The groups are shells around one centre, one inside the other: the same stretched ball of 6 dimensions in 7 sizes.
In the rows, zero is written as 128.
Known rows, each followed by its group:
[159 115 158 110 146 140 122 121 144 142 123 160 138]
(5)
[ 99 168  91 125  77 127 149 110 175 179 158 143  98]
(4)
[108 165  84 137 102 135 152 102 168 174 142 146 102]
(2)
[ 89 167  52 145  66  97 148 102 193 178 146 112  88]
(4)
[136  63 226 100 196 131 128 144 105 152 114 142 200]
(6)
[163 167  92 124 113 126 130  68 187 163 142 194  79]
(5)
[121  89 153 116 145  76 116 134 163 156 113 101 155]
(4)
[136 129 154 115 162 137 140 102 144 172 133 176 137]
(3)
[ 82 114 123 126  94  97 140 143 157 166 137  87 145]
(0)
[178 149  75 144 124 131 129  65 176 140 116 177  87]
(6)
[121  83 187 103 162  94 118 147 144 159 117 114 173]
(0)
[124 117 109 124  84  98 119 136 174 140 126  96 123]
(0)
[158  72 165 120 151 115 117 126 134 126 105 125 164]
(3)
[ 92  92 163 118 135 102 141 139 137 169 131 106 170]
(0)
[179 128 108 126 127 128 110 113 171 123 105 143 110]
(4)
[130  48 215 103 169 107 118 158 116 139 109 106 202]
(2)
[110 137  82 142  76 130 146 120 158 148 134 110 116]
(3)
[136 118 140 123 156 122 132 113 150 158 117 145 140]
(0)
[174 136 150 102 156 121 112  99 172 157 127 187 114]
(1)
[187 126 112 131 151 128 118  82 165 133 106 173 111]
(4)
[130  97 142 122 131 117 122 149 146 135 108  99 153]
(3)
[113 109 115 141 119 122 148 113 140 153 124 118 144]
(0)
[159 103 120 125 114  97 110 113 170 130 113 122 126]
(5)
[163 119  90 136 121  99 108 118 182 124  95 108 112]
(6)
[159 164  54 148  81 143 141  67 176 142 136 170  76]
(6)
[117 103 163 113 130 127 135 140 135 155 132 126 158]
(1)
[162 148 110 113 114 114 110 112 189 146 125 152  96]
(0)
[140 166  74 142 106 147 146  85 168 157 133 165  91]
(2)
[145 139 149 106 159 110 122 102 173 175 131 174 121]
(2)
[165 120 100 142 133 127 132  81 156 137 112 157 117]
(2)
[117 111 149 123 132 130 147 110 135 164 138 148 149]
(1)
[177 183  84 122 112 138 125  69 194 157 140 204  65]
(4)
[161  93 154 114 152  93 109 111 162 142 111 139 142]
(3)
[ 92 120  94 144  78 113 155 109 151 160 143 108 130]
(6)
[ 98  79 133 132 104  95 131 154 143 140 116  64 166]
(3)
[155 117 119 121 103 121 115 126 164 127 120 125 121]
(5)
[170 168  85 125 102 132 126  73 187 152 140 189  75]
(1)
[119 125  91 131  85  94 120 138 181 141 119  85 117]
(1)
[165  93 191 100 173 127 116 118 137 146 119 168 157]
(1)
[102  78 157 129 145  99 140 131 131 158 118 100 175]
(3)
[151 116 128 115 125  87 109 112 181 148 120 133 120]
(1)
[136 113 111 118  90  79 104 137 188 136 119  92 119]
(4)
[116 167  68 127  61 100 128 111 202 163 146 123  81]
(5)
[130  85 163 117 157  90 122 125 149 154 113 119 161]
(5)
[141 181  63 126  62 113 130  78 205 164 156 168  61]
(6)
[ 91 101 176 108 153 102 137 147 141 179 131 114 170]
(2)
[119 159  68 147  98 117 153  70 176 174 143 158  92]
(6)
[ 95 108 139 125 141  90 136 132 156 173 123 104 153]
(2)
[114 100 184 109 165 125 139 133 129 170 129 142 170]
(5)

New rows. What belongs after each?
[178 130 140 117 163 138 120  94 157 146 115 184 120]
(5)
[191 123 150 105 150 133 105 110 163 132 114 175 119]
(3)
[141 168  83 118  72 107 122  96 201 160 150 155  76]
(4)
[157 107 175 102 158 134 116 135 143 142 117 152 149]
(4)
[ 98 105 177 111 154 124 145 138 130 177 135 133 169]
(4)
[190 129 152 104 154 134 110  96 163 142 122 193 115]
(5)
[161 152  57 138  79  99 115  91 203 136 121 133  75]
(5)
[135 123 114 130 104 134 136 113 150 143 130 135 126]
(0)
[130  96 127 133 117 129 130 142 138 128 110  99 151]
(6)
[101 105 116 140 120 108 145 123 146 158 121 100 149]
(0)
[136  56 187 117 178 100 118 146 127 138  95 102 190]
(3)
[156 145 113 118 104 141 125 109 166 143 135 160 104]
(4)
[109  75 153 118 128  74 113 163 156 143 106  64 169]
(4)
[103 100 151 129 135 133 154 122 122 163 132 128 164]
(3)
[146 145 103 132 124 126 139  78 167 162 135 174 104]
(0)
[124 165  89 129  94 123 146  82 178 176 154 169  91]
(1)
[110  66 167 118 136  91 118 169 139 138 105  66 182]
(3)
[130  52 196 119 185 115 126 152 111 137  95 101 202]
(6)
[164 107 115 138 138 127 128  97 148 130 107 143 130]
(3)
[159  98 193  99 183 129 117 128 138 150 115 163 160]
(5)
[164 110 130 130 134 136 133  89 143 137 122 166 130]
(6)
[ 95 107  76 152  71  90 139 127 164 142 121  66 131]
(6)
[120  77 153 131 137 120 137 135 124 139 112 103 172]
(5)
[178  90 136 127 141 123 111 116 147 115  99 132 141]
(4)
[158 136 113 112 114  90 104 110 195 149 123 141 101]
(1)
[131  91 143 129 150 116 125 143 140 137 100 101 161]
(2)
[133  84 143 117 120  92 105 163 158 126 102  74 155]
(2)
[161 140  65 149  93 131 130  89 172 127 116 139  94]
(4)
[131 108 173 110 161 119 136 107 140 171 134 164 152]
(5)
[120 149  47 149  62  95 134  98 193 150 131 108  87]
(5)
[ 84 159  82 138  68 127 163 101 164 181 162 135 105]
(2)
[ 97 122  74 146  69  93 136 132 174 146 124  71 120]
(5)
[137 165  86 130  86 142 142  90 172 159 149 168  89]
(5)
[101  84 158 132 151 122 150 129 119 160 120 113 177]
(4)
[ 98 134 143 116 118 133 150 124 145 179 150 144 139]
(4)
[117 141  78 131  65  91 126 117 191 152 137 105  98]
(1)
[130 142 116 125 134 107 137  87 173 177 136 163 113]
(4)
[117 154  72 127  60  89 122 118 202 156 140 108  88]
(3)
[130 125  95 129  94  94 115 133 183 139 115  94 115]
(0)
[157 140  59 143  75 116 118 109 186 120 113 114  90]
(2)
[138 179  29 150  63 111 136  72 206 156 139 147  59]
(3)
[168 117 162  99 138 118 108 117 163 145 128 165 128]
(5)
[ 86 174  85 130  81 124 156 107 176 189 160 141  98]
(6)
[138 155  94 124 102 125 125 118 180 151 128 137  99]
(4)
